All groups share one centre, and each spreads out both ways along 13 directions, with some noise.
Known rows, each followed by its group:
[ 32  21   5   3  -7  -7  -1  10  -3  14 -14  18 -24  -7  19  -6  -7  -9
  26] | F
[ 10  -7  11   9 -18  18   2  16 -17   8   3  -3 -27  12  -6  14 -10  23
  37] | J
[ 21  -1  -1 -14  13  32   6  10  -1   9  -2  -4  42 -21  10  11 -11 -11
 -26] | J
[ -9 -19 -14  -9  34   7  -5   5   1 -16 -15   8  -3   0  16   3  -8  25
  -1] | J
[-14 -22   1  -3   9  16   0  12 -21   2  -5  -5   2  -6   1   0  -2  12
 -14] | C
[ 16  -2  16   5 -34 -11   1  19  -9  -8  -4  20   1  -1  -7   6  12 -11
  20] | C
[ 10   2  25  -9 -31   6  -7  -1   4   4  11 -21 -10   8  -2   8 -18  -6
  13] | X
[ 14 -10  41  19  22  38   8  -3   8  -5 -24  -1  -6 -15 -28  -5   6  18
   6] | C
[ 23  10  23   1  11   6  -3   6  -6 -13   2 -16 -25 -19  14 -22 -16  28
  -9] | X
[ -2   1  -5  -8  30   3 -10   6  14  -7 -12  -1  20  -4 -22 -34   4  16
   6] | X
[-12  -2 -22  -3  -1 -18   5 -14  -8 -26   6  16 -15 -12  13 -21   3   8
   4] | S
[ -3 -10 -14 -10  23  16 -12   7  12   7  22   2  25  -8 -35  19   6  26
   3] | S
[ -9  13 -28   4  34  -2  -8   5   1   6  -5  19   3  -4  -8 -28  17  12
  -1] | F
[ -3 -15   2  -4  16   3   3  13 -15 -25  20  -3  29 -13   2   2  21  21
 -11] | J
[ -9  20  -1 -12 -38  24   1  17  -4   6 -37   5  18  -3 -13  25  -3  18
  -1] | F
[ -2   5 -14  -4 -18  -2  -3  -9  12  -6  10 -23  10   4  -9  26  10  18
 -17] | S
[-13 -23  -2 -10  32  -8   2  -1  11  -4 -16   5   7  -9  -9   4   2  15
 -33] | F
[ 15   1 -13   4  -7   0   3 -16  10  -8 -11 -28  -5 -13 -22  12 -41  25
  -3] | X
[ 15 -10  -6   9  18 -16   7   1  -5  -5  17   5  20  -5   4  -4   5 -10
   5] | J
[ 12  -8  26   3 -10   7  15  17 -20  11  -3  -7  28 -18 -12  -4  21  -6
 -19] | J
[ -4 -19 -12  18  20  -1  13   4 -30 -23  12   6   2 -16  10  -3  12  28
  -1] | S
[-15  22   5 -25 -32 -15  -5  15  13  11 -22  18  16   6 -10  21   5   6
   6] | F
[ 29   7 -34   9 -20   5 -26   8  -2 -10   0  12 -28 -10  -8   2  -7  -1
   9] | C
[ -8  30   2  -9 -14 -21  -2  15  -1   5 -29  10  12   3   8  -6   3   1
   5] | F
[ -7   9  -4  11   4  42   0  15 -26  24  20   6 -19  -1  18   4  10   5
  -4] | X
[ 15 -16  -6  -7   6  40  -8  42  -4  14  -8  15  -5   9 -13 -17  -2  12
   8] | S
[ 18  19   1  -5   3  15  -9  12 -14  -4  17   8  -1 -31  12  -3  -5   2
 -13] | C
[ -1  -6  17  -5  -5   3  -6 -14  18  -8 -34   5 -16 -13 -17   4  -2   3
  -2] | J
[  3   3 -15  -4   1   4   1  -8   9 -22 -30 -10 -14   6  18 -36  12   9
 -13] | X
[ -9  16  11  -2   0  39  -8  24  -8  27 -27  17  -4   9 -21 -12  -3   9
  33] | S
[  6  28  -8   1  -6  32 -11  11  -1   3  12   3  -5   3 -10 -10  11  23
  15] | C
[ 13 -12 -14  22   5 -16  14   4   5   4  16  10 -16   1  -8   3  -7  -3
 -20] | F
[  0  -2   7 -13 -31  27  -5  20 -15 -19  15   7 -17   1  10  -5  40  22
  -6] | F
[ 20   5   8  -5 -13  25  -3  42 -23   6 -16   5 -10   0  26  -6   0  11
  -4] | C
[ 15 -12  17   0  17 -22  -6  11   2   7  -9  23  -1  -7  -2 -11  -4 -25
  17] | C
[ -6 -25  10   4  -4  17   4  17 -10  13 -18   4  11  17  -8   8   1 -10
   5] | X
[ -9   2  -2  -3  -7  33   6   9  -6 -20 -27  12  10  -5  17  -7   6   0
 -33] | J
[ 15 -26  21  36  15  -6  13  19 -25  -7 -12   5  -9 -20 -11   3   3   7
 -15] | X
[  4 -17  -9  16  -5  12   9   6 -17  10   2 -13  -7  16  23  -3  -4 -22
 -18] | X
[ 14 -27  -5  -6  -3  27   0   1   0   0  26  -2 -23  12  12  -9  11  -4
  13] | F
[  1  26   7  -7 -32  15   3  -6  -2 -17 -27  15  10 -23  -4   1   9  -4
  -6] | S
[  7 -12   8  10 -14  -6  13  12 -16  -6 -17  24  -7  -9 -11  13  -2   8
  25] | S
[  0  16  -4   2 -12  29   0 -14   9   8 -11  -8  16   8  -3  -5  -9 -19
   4] | S
[  3  -7  12 -10 -19  39   4   4  -6   6 -40 -14  -6   5  15   8 -16   6
 -12] | S
[  3  23 -15  -1 -26  12  12 -20  -7 -13 -16   4  -8 -20  24   3 -17  -4
  -5] | S
[  7 -19  37  18  -2   5   2  16 -16  -7 -11  10  -6 -22 -23  16   7   9
  -2] | X
[-16   8   5 -26   7  -5  -3  -6  19  16   8 -18   3   3  15  13 -32   3
 -26] | F
[  4  26   2  24   5  11   3  -2 -20  10 -17 -26 -10  13  13 -21 -29   3
  24] | F
[  7  -8   9  14 -32   5   9  -2 -12 -27  -2   7  -5  -8 -10  12  11  10
   4] | S
[ -2 -26  -9   5  -2  -2   3  -2 -16 -24   6  -4   9 -13  -3   7   6   6
  -9] | C
[ 11  -5 -11  18  33  31  -4   3   4  -9 -13  -3  11   0 -11 -41  12  -1
 -19] | C
[ -3   4 -11   2  21  29  14  20 -32   6   4  18  15 -13  17 -17  -9   9
  14] | S
[  0  23 -11 -12  -4  11   4   8  -7 -22 -13   4   7 -23  13  -1  13  39
 -21] | X
[ 17   9  30   4   8   8  -2  22  -9   5   6  15  -9 -22 -19  14  -5  23
  27] | X
[ 12   1 -11   9 -17  27  10  11  -8  -3  11  -3   2   0   6   2   0   6
 -27] | F
[ 12   9  11 -13  -5  -1 -12  20   8 -33  -6  20  22  -5   4  -7  23   1
   2] | J
[-28  15 -11 -16   4  33   5  12 -15   5 -38   3  24  -3   9   0  -1  18
 -10] | S
[-14  26 -22  -2 -10  12  -5  -4   6   8  -7  -1   1   6 -14  -9   8  10
   0] | J
[ -7  -2  11  -1 -23  23  -1  -7 -11  -1  10  -8 -13  -9 -11  33  -2  24
   9] | X
[  1  -1  -1  -9  -7  19  -3  -5  -4  -6 -16  -3   2 -18   7  -4  -6  -7
 -34] | C
[-15 -12  -7  -7  15 -10  -7 -17   8   2  20  -6   7  -3 -23  36  -9  23
  23] | S
[  8  30  19  -5 -16   1  -7  12  -1   2  22  18   3 -17 -19  10  14  11
  26] | J
[ 12 -22  20  17  26  45  -1  -9  -9 -24  10 -13  -8 -30 -15  -2   1  28
 -11] | J
[ -8  -1 -29 -12 -17  10   6  21  -1   6  18   8  -5  15  12   0  14  10
 -26] | F
[  8  -4 -10  -6  26  24  -8   2  -9  -4   3  11 -11 -25   1   5  12  34
  13] | F
[ 10  34  14   4  -8  11  -6 -19   8   8   9   3 -31 -25  -4  -5  -5   1
   2] | J
[ 16 -17  -3 -15  -5  -7  15   1  -4 -30  -7  -9  14  -6  18   8  -4  19
   1] | X
[  7   5 -26  17 -11   9  18 -15   3 -16  21 -12  18  16  -2   0  13   5
   4] | C
[-13   4  17  -3 -25   4  -6   9  -6  -8   1 -10  -5  10 -15  -6  15  13
   6] | X
[ -1 -10   0   9  -7   4  21  -6 -10 -12 -37  -5 -11 -17   3  27  -4  35
 -22] | C
[ 11  33  21   6 -17   4  33 -11  18  -3 -26 -10   7  14  19   1  13  23
  -3] | C
[ -4   3  11   3 -35   4   2  11 -13   5   1 -10 -36  22   8   5  -3  17
  22] | F
[-10 -23  16 -17 -21  20  12   3  -3  -4 -17 -16  16  14   8  13  -2  -2
  -5] | C
[ 11   0 -10  22  21 -24  11  19 -22  19  -9  11 -29  -8   3  11 -10  30
  23] | J
[  1   8   8  -7 -35  36  -1  -2   8  -3  -1  -1  19   7 -15   6   2 -17
   3] | J

New rows. What belongs after each?
[-19  15  -6   1 -18  28   4  10 -18   7   3  -2 -11   8   0  -3   6  23
   0] | J
[ 27  -2 -23  -9 -20  19  20  -7  -4 -23 -19  -4   3 -12  41  20  -7  10
 -14] | X
[  1  -8 -14 -18  20  17 -12  16  -4  17  19   6  28   1  -7  19 -14   0
  20] | C
[  5  -8 -35  19  -3 -16  18   4  -8  -1 -24  32  11   3 -13   8  -5  -3
  17] | S
[ 18  18  -8  10   4  -9  -6   0  13  17  -4 -17 -18   8   3   1   2   8
 -12] | S
[  4 -18 -10 -17 -12   3   7  15   3   2 -35  -9  24  16   6  12 -19  -3
  -3] | X
[ -5   7   0 -14  12   8 -23  -7   0  -6  -8  -5 -34 -18   3  -7  -2  23
  -4] | C
[ 23   8   9   6   4  17  -4  22  -5 -12  23  12  -2   3  22 -17   4  -8
  18] | J
[ 17  -8 -24   0 -16  33  13   1 -14 -14  -3   7   5 -14  10   3 -17  -2
 -12] | S
[ 19   3 -10  19  -4  -9   4  -4   8  -9   0   5  23  -7 -31 -11   1 -11
   1] | X
[ -1  35   2   2   9  20  -1 -31  14  17  19 -17 -20  -1   2 -21 -10   0
  -1] | C
[  4  26  -1   5 -37  13   9   8 -15  -8 -11 -11  27   0   6   9  -6   1
   2] | F
[ -2  -1  15  27  21 -14  21   2 -13  -4  21  18  19  -7 -15 -17  22  -3
   9] | C
[ 14  -1  23  36  14  -2  21  -7   5  -1  -1   8   4  13 -22 -26  21 -12
  21] | C
[ 23   4  -4   0   7  12   0 -15  11 -13 -16  -1 -16 -21   4   4 -12  20
   6] | X
[ 11   7  18   8   6  -1  19  -3 -22   0 -22  -5 -12 -19  41  13 -19   2
   1] | S
[ 23   7  20  -5 -32   8   1   1   1  -3  15 -18  35 -16 -23   7  24  -9
  -8] | J
[ 10  -1  11  12  -8  55   6  -6 -12  -1  -8  -4   9 -15 -16   8 -12   0
   9] | S
[  6  16  24  -5 -20   4   1  -8   1 -19   6  -4  10 -23  -1  11  13   3
  -7] | S
[ 17  26  13 -13  -7  45 -15  13   1  16  17 -13  -4  -1   5 -13  -7   4
  10] | J
[ -2 -28 -11  -8   4   7  -6  -4  12 -15   2 -16  11  10  -6  -4   9   1
 -21] | S
[-29   3  31 -14  11  15  15  -8  -8  13 -17 -17 -13 -13  13   7  -7  26
 -19] | C
[  5  -2  18   2   7   4   5   3 -10   2  26   6  21 -24 -17  18   7  10
  13] | J
[  8  -9   2 -14  -5   4   3  18   3   3 -27  -2  14   9  -4   3 -10   5
   8] | X
[-12  -2   3 -14 -20 -13  -1  12  -9  -2  18   8  20   6  -7   8  12  -3
  21] | C
[-32 -14  11  -5  20  27 -10 -15  -2  -6  -2  18 -14  -1  -4  -2  44  -2
   5] | X
[ 21  -4   4  16  21   5   2 -14  11   0  -9  20 -12  -9   4 -14 -19 -27
   7] | J
[ 17   5 -13  -2   9   7   3   1  -9 -11  26   7 -11   1  23  -5   6  21
  39] | X
[ -7  -7 -17   3 -17   2  -1  -5  -3 -12   2  -6 -31   6  -7   0   5  28
  -1] | S
[ -3  -4   9 -16 -10  51   7   4 -10 -11   9  -4   5  -7  27  24 -22   4
  -9] | J
[  0   3  -8  19   2   5  17 -29  13   6  -2  -7  -4   9 -23   3  -3   8
  15] | C
[ 22  -6   2  11 -21  31 -11   2   7 -36  12  -2  -5   6  -9   9   1   7
  21] | J
[ 18  32 -14   4 -20 -23  24  19 -14  15  -6  19  -2   1  25  25  -8  15
  13] | C
[ -4   0 -16 -12   3  39 -31  -5   1  13  21  -9 -19  -5 -17   1 -21   1
  14] | C
[-11   8  14 -11 -38  25 -20  12  -2  -5 -17  -4 -20   9  -8 -15  15   3
   1] | C
[  6 -19  18   8 -12 -22  34  14 -15 -16 -21  17  33  -9   8  15  18 -10
 -15] | C
[  5   9   5  23  -3  12  30   3 -13 -19 -16  -7   8  -5  22 -25  22   5
 -45] | C
[  8 -15 -19   5   6  21  17  28 -22   2 -27  16  18   1   9  -3  -8   6
  -6] | S
[  7 -39  10 -15  -6  12  -9 -17  18 -11  18 -12  -9   5 -18   9  -7  -3
  15] | S
[ -1 -18 -17   7 -11  33  11  -2 -21  -2  19  -5   0  13  19  16   8   1
   9] | X
[ 17  13  35   9  -6  17  -6   0 -14 -14   0   1   7 -24 -13   6   5  10
  35] | F
[ 12  41  11 -20 -23  13  -1  20  -2  26   6  19  -3  -2  24  10 -18 -12
  21] | J
[ -9 -12   5  -4 -14  11   9  -6   1 -32  -2 -17  14   7   0   7  21  23
  -7] | C
[ -1  12  -8   9  -9  12   2  13   9   8 -17   5   7  15 -12 -21   3 -10
 -21] | F
[-25  27 -15  -8  -3 -12  -1 -18  -3  -4   2  22   4 -11  -7  -3  -1   5
  33] | S
[  8  11 -14   5   7  -4  -4 -13  16 -11 -18  12  -5 -16 -25  -1  -2  23
  13] | X
[  1   0   2 -22  11  -9  -4  -5  19 -23 -19   0  10  -1   3   6  12  24
   4] | C
[  5   6   8  13 -41   7  12   4 -16  -7   5  -1  -7   7  -1  21  -1   8
  24] | S
[-16  10 -37 -12  -4 -24   6   3 -11 -11  11  35   5  -4  12 -14   3   5
  20] | S
[ 12   7  31 -19  30 -10 -15   6  19   7  -1   1  21 -20 -17 -13 -11  -7
   0] | X
[  9  23 -15  -9  12  32   5  -1   6   5  -1 -15   3   3  19   0  -3  31
  -9] | C
[ -2   2  17  21 -16  11   1 -10   6   0  -2 -11  -2   3 -39  11 -15   4
  13] | F
[  7  -3 -14  -1  -1  40   0  10   2  -9 -16 -16   8  21   4 -11   9  22
  -6] | C
[ -4 -11   8   2   8  48  -9   1  -6 -19   9 -22   4  -4 -19 -16  17  26
 -13] | J
[ -3   6   1   6   0  25  -7  -8   4  17 -15   0 -32   2 -11   0 -10   7
  14] | X
[ -6   1  13   8   1  14  -1   6   5   7  12  -4 -19   0 -19  -5  -1  18
  -5] | F
[ -1   3  -4  -3  -9  43 -17   9  -3  -5  15 -19  -8  15 -11  -5   2  26
  14] | J
[ 12  21   4  12  11   3 -14  -8  20  10  -9 -16   5 -18 -37 -20 -25  -4
 -30] | X
[  6   0  -2   5   2  38  -4  -6  -2  17   7  12 -26   9  -5   9   4  -1
  39] | X
[ -2   1 -26  18  11  10   6  -1  -7  -7 -13  -4 -23  14   9 -31   9  16
  -2] | X
[ 17  -6   4   0  -5  26  -4   3  11   3  -9 -11 -16  20  -7   8 -10  15
  35] | C
[-12  -2  14   1  17  14  15  -6 -16  -7 -36  21  30 -22   3  -7  -6 -12
  15] | S
[  0   6  13  -9  -3  -7  13  10   3  -8 -10   3   7   8   6  17  16  32
  24] | C
[  8 -11  -2  22 -25   2  27 -13  -9 -28 -18  -3  12 -19  -8  22   9   8
 -28] | C
[ 24 -16 -10  -3  -6   6  12  15   7 -24 -19   0  51  14  -5 -24   9 -15
  -3] | X
[ -2 -15  -3  -9  -8   6  -5   2   7  -1 -20 -17 -20   2  -9  29  -5  33
 -11] | S
[  4 -18 -16  19   1 -18  12   8 -13 -10  16  13   9  15   0   2   6  -5
  26] | J
[ 13   6 -15 -10 -26   6   4   5  -5  12 -18   1  -7   6  16  24 -18  -1
  21] | F
[ 22   6  15   8   5  24  -9  18   8  17 -29 -13 -19   4   1  -6   2  12
 -22] | S
